The rows come from 5 hidden closed curves, with some noise, and rows from the same curve form a group. Each curve winds through 6 dimensions. The rows are also pushed far along 4 directions, which tell nothing about the answers.
In the rows, zero is written as 128.
Some rows, each with its group after it:
[127 158 132  97 137 106 103  92 115 138 252 109 135 168 133]
z437
[134 153 149 103 108 124 159 138 117 148 192 110 121 172 101]
z95
[129 109 128 144  88  78 155 155 110 164 123 121 154 126  87]
z626
[138 101 166 171 123 129 138 134 151  83 131 118 131 102 114]
z626
[176 157  78  64 159 160 111 135 116 120  96 121  87 142  69]
z95
[124 132 164 152 130 156 166  97 158  51 130 100 125 132 145]
z743
[146 171  93  57 195 177 111 102 131 102 170 126  81 194 162]
z669
[165 115 126 143 113  90 170 148 146 155 166 135 101 131  56]
z669
[130 125 138 144 136 102 120 141 132 163 179 126 129 134 116]
z437
[172 137  80  36 179 136 110 154 117 142 137 135  91 134 106]
z437
[102 139 135 123 109 138 129 111 109 128 120 118 146 151 161]
z95
[103 103 186 166  87 142 159 157 139 107  89 126 142 100 154]
z95
[122 119  83 103 146 109  87 115 126 159 117 130 134 115 143]
z437
[138 151  64 125 140 134  98 165 125 141  56 130 126 123 146]
z437
[161  79 121 134 133 104 156 151 139 139 109 137 117 117  47]
z437
[119 130 154 119 105 100 152 141 117 169 168 120 127 131 116]
z743
[ 77 139 150 137 147 170  95 122 115 119  97 117 149 149 210]
z437
[112 163 114  88 132 110 129 130 117 163 171 106 149 145 139]
z626
[ 93 125 164 169  94 137 139 133 122 149  81 143 131  99 165]
z669
[143 134  74 106  89  81  97 150  84 228 136 155 133 132  91]
z95
[148 121  75  90 154 130  81 126  95 165  94 159 124 107 120]
z437
[161  93 126 170  95  92 138 137 156 125 112 135 121  70  63]
z743
[131 119 134 159 107 115  97 169 124 156 104 142 133  82 120]
z437
[122 140 114 135 123 142 126 103 112 118 108 131 138 145 143]
z669
[116 125  67 113 124 104  97 101 138 160 105 125 136 117 149]
z743
[156 102 128 119 116 116 140 169 107 146 105 143 120 121  80]
z626
[134 106 161 127 142 126 162 145 122 122 150 132 122 146 118]
z95
[138 101 151 103 146 151 128 129 124 101 113 131 114 119 111]
z95
[159 138  79  95 129 108 156 159 127 156 119 127 103 159  86]
z669
[111 143 167 134 112 145 126 125 103 143 158 132 138 141 149]
z95
[113 140 180 154 133 142 161 119 163  77 169  90 127 142 151]
z95
[158 120  98 116 123 112 113 121 113 149 140 146 125 122  87]
z669
[ 95 135 194 175 116 146 134 139 132 120 140 120 131 120 190]
z626
[119 120 204  95 148 167 183 119 158  58 164  93 117 138 124]
z626
[158 144  83  86 166 138 120 120 125 134 139 134 108 148 108]
z743
[105 142 185 108 139 164 156 117 122 115 164 123 111 158 163]
z669
[ 79 127 159 144 130 165  85 102 105 118  83 135 157  99 207]
z437
[131 126 118  85 142 130 112 117 116 120 155 117 120 160 139]
z626
[140 113 161 163  82  84 168 147 165 128 168 107 116  99 101]
z743
[156 126  93  85 161 162 110 164 103 136  47 157 107 101 124]
z437
[111 136 123 153 101 148  93 144  97 157  62 153 143  94 164]
z95
[ 89 134 122 145 101 110 113  88 141 154 149 120 142 123 195]
z743
[114 151 138 141  98 145 123 142 108 148 105 132 137 125 150]
z95
[191 159  33  39 193 160 101 156 120 110 108 132  89 165 107]
z669
[ 93 155 125 101 135 159  93  79 118 137 124 132 118 125 214]
z669
[136 140 152 138 121 129 180 145 129 119 141 115 125 153 108]
z626
[137 140 106 135 137 167 132 108 145  64  64 117 122 118 155]
z743
[125 105 105 168 100  89  95 149 138 167  96 142 140  74 128]
z95
[100 152  86 104 148 113  89  99  96 192 132 135 153 143 149]
z743
[152 116  83 113 125 111 127 156 142 127  87 122 106 128 114]
z626
[157 138  80 117 118  95  90 117 112 170 157 141 123 116 100]
z743
[110 146 158 113 176 166 143 110 130  89 127 106 136 143 139]
z743
[135  87 146  93 145 111 169 135 140 131 151 111 115 151  81]
z437
[185 151  53  59 178 146 108 170 109 127 101 135 108 144  94]
z626
[155 109 104 133 116 129 169 152 135  95  50 121 126 123  83]
z626
[132 144  82 100 141 151 127  97 122 112  90 131 114 158 142]
z669
[146 113 106  85 121  98 118 144 117 171 144 135 125 115  81]
z626
[112 160 117 132 127 141  89 117 112 125 121 120 157 109 192]
z669
[138 117 124  97 157 150 120 104 129 101 118 127 122 122 109]
z743
[101 143 141 154 126 130 134 117 135 111 146 110 146 162 158]
z669

New rows, each followed by its group:
[ 96 138 130 188  85 102 108 124 116 175 130 135 133 137 187]
z626
[170 133  53  61 191 160 105 129 112 116  91 137 104 165 106]
z437
[138 131  58  94 136  92 113 140 119 170 106 123 123 144 118]
z95
[153 140  84 107 137 143 107 124 105 120  75 139 124 116 108]
z743
[160 108  82  66 138  68 110 147 128 190 189 126 110 138  66]
z437
[144 127  85  42 180 140 121 134 109 123 145 128 110 186 151]
z95
[108 159 104 116 132 150 103  96  93 131 106 130 157 143 169]
z626
[132 144 140 124 135 143 139  92 124  90 154 113 130 147 128]
z743
[159 105  78 108 126 108  98 133 121 154 112 155 113 121  77]
z669
[ 92 172 157 147 133 170 101 119 119  93 116 115 147 117 220]
z437
[104 142 122 150  89  89 109 119 126 179 133 110 142 111 127]
z95
[135 137 108 125 133 152 108 169 125 136  47 145 125  77 141]
z626
[126 128 171 111 116 144 186 105 130  97 168 110 116 166 132]
z743
[134 116 198 146 138 162 167 138 136  74 113 120 122 102  98]
z743
[ 97 147 125 150  85  92 148 124 116 180 128 119 160 126 136]
z626
[146 131  83  88 108 114 113 142 127 150 132 126 122 139 110]
z95
[127 115 103 121 112 109 124 152 116 158 115 142 137 133 142]
z95
[104 153 125  65 174 167 129  99 132 103 144 103 119 168 186]
z743
[139 141 117  92 130 145 122 110 107 124 123 130 127 113 142]
z669
[171 125 144 135 127 132 159 166 134 111 118 131 105 102  70]
z743
[ 92 149 134 149  98 113  68 106 100 188 164 137 156 114 175]
z95
[117 155 123 133 102 137 108 101 120 120 136 122 130 126 190]
z743
[150 137 119 154 108 114 126 164 121 170  92 135 115  95  79]
z95
[113 147 111 147 117 113  80 137 114 188 121 145 136  89 166]
z743
[137 106 190 153 108 105 173 138 132 127 164 119 131 107  60]
z743
[114 149 129 121  90  92 146 121 109 178 170 107 139 160 107]
z95
[ 93 135 122 121 127 162 104  93 121 107  81 128 132 130 191]
z669
[ 82 114 202 189  97 111 150  90 127 137 163 119 166 108 136]
z743
[114 164 154  96 134 126 126  93  85 168 212 114 128 183 119]
z95
[138  81 146 123 118 131 178 120 168  80  95 113 112 108  92]
z743
[156 117 139 102 121 131 170 132 130 100 128 114 122 115  89]
z669
[162 144  54  69 136  96 131 118 136 153 167 115 104 168 103]
z743
[ 91 122 181 154  87  81 159 130 133 178 182 110 144 119 134]
z743
[114 123  93  95 146 127 102 109 109 151  91 134 137 116 156]
z437
[135 147 152 159 131 173 132 157 125  93  62 134 120  87 147]
z743
[145 138  48  95 105  88 102 120 111 206 140 147 116 141 131]
z743
[144 146  69 122 131 150 130 157 142 117  12 131 129  85 125]
z626
[131 155 176 143 156 178 152 147 133  76 136 116 119 142 153]
z437
[173 117  87 105  90  88 147 139 135 144 140 127 100 127  80]
z743
[170 112 155 155  98  87 170 175 151 126 157 124 113  90  48]
z437
[118 143 124  98 160 138 109 107 123 123 194 123 118 206 141]
z669
[114 162 109  65 153 177 126  91 125 106 118 119 108 168 174]
z626
[152 137 138 103 131 123 149 150 133 109 158 112 113 136  99]
z437
[117 131 158 184 110 111 135 140 152 122 152 115 143 107 139]
z669
[111 144 171  97 128 117 133  95 117 167 239 124 112 153 150]
z669
[139 166 112  97 150 103 114 108 124 148 228 106 123 163 121]
z743
[181  88 102  86 138 136 183 143 177  79  93 120  79 124  69]
z743
[113 138 104 163  96 100 124 104 144 138 121 116 142 115 154]
z743
[164 162 100  64 169 167 142 156 106 115 105 129  95 157 115]
z743
[ 91 121 164 160 107 129 106  78 136 133 149 134 134  99 174]
z669
[ 86 129 129 170 104  91  77  91 131 169 178 130 153 132 167]
z669
[137 132 152 159 142 160 135 137 140  74 120 123 133 129 131]
z669
[143 131  76 103 104  96 128 114 123 160 114 125 127 109 115]
z669
[128 111 153 182  91 109 150 154 153 111  95 113 151  63 122]
z669
[133 123 140 146  94 101 140 167 108 190 115 140 126 108  92]
z95
[162 130 101 115 101 100 133 129 115 165 153 130 121 141  50]
z95
[122 152 111 128 122 122 124  87 126 119 157 112 137 148 149]
z743
[123 131 108 143 114  98 120 161 108 189 112 142 135 122 139]
z95
[149  97 159 140  98  66 162 157 160 138 203 104 122 126  48]
z437
[145 120 172 123 151 169 191 165 143  43  95  98 120 143 113]
z626
[ 84 163 103 132 104  96  75  92 112 180 199 116 164 156 206]
z95
[158 107 130 155 127 127 132 150 144  99 125 124 124 136  69]
z437
[148 119 135 103 139 156 152 118 138  67 100 114 114 125 105]
z743
[ 86 141 129 103 130  95 125  81 134 169 213 101 143 164 167]
z743
[177 115 127  82 161 135 139 151 137 120 149 134  91 119  64]
z743
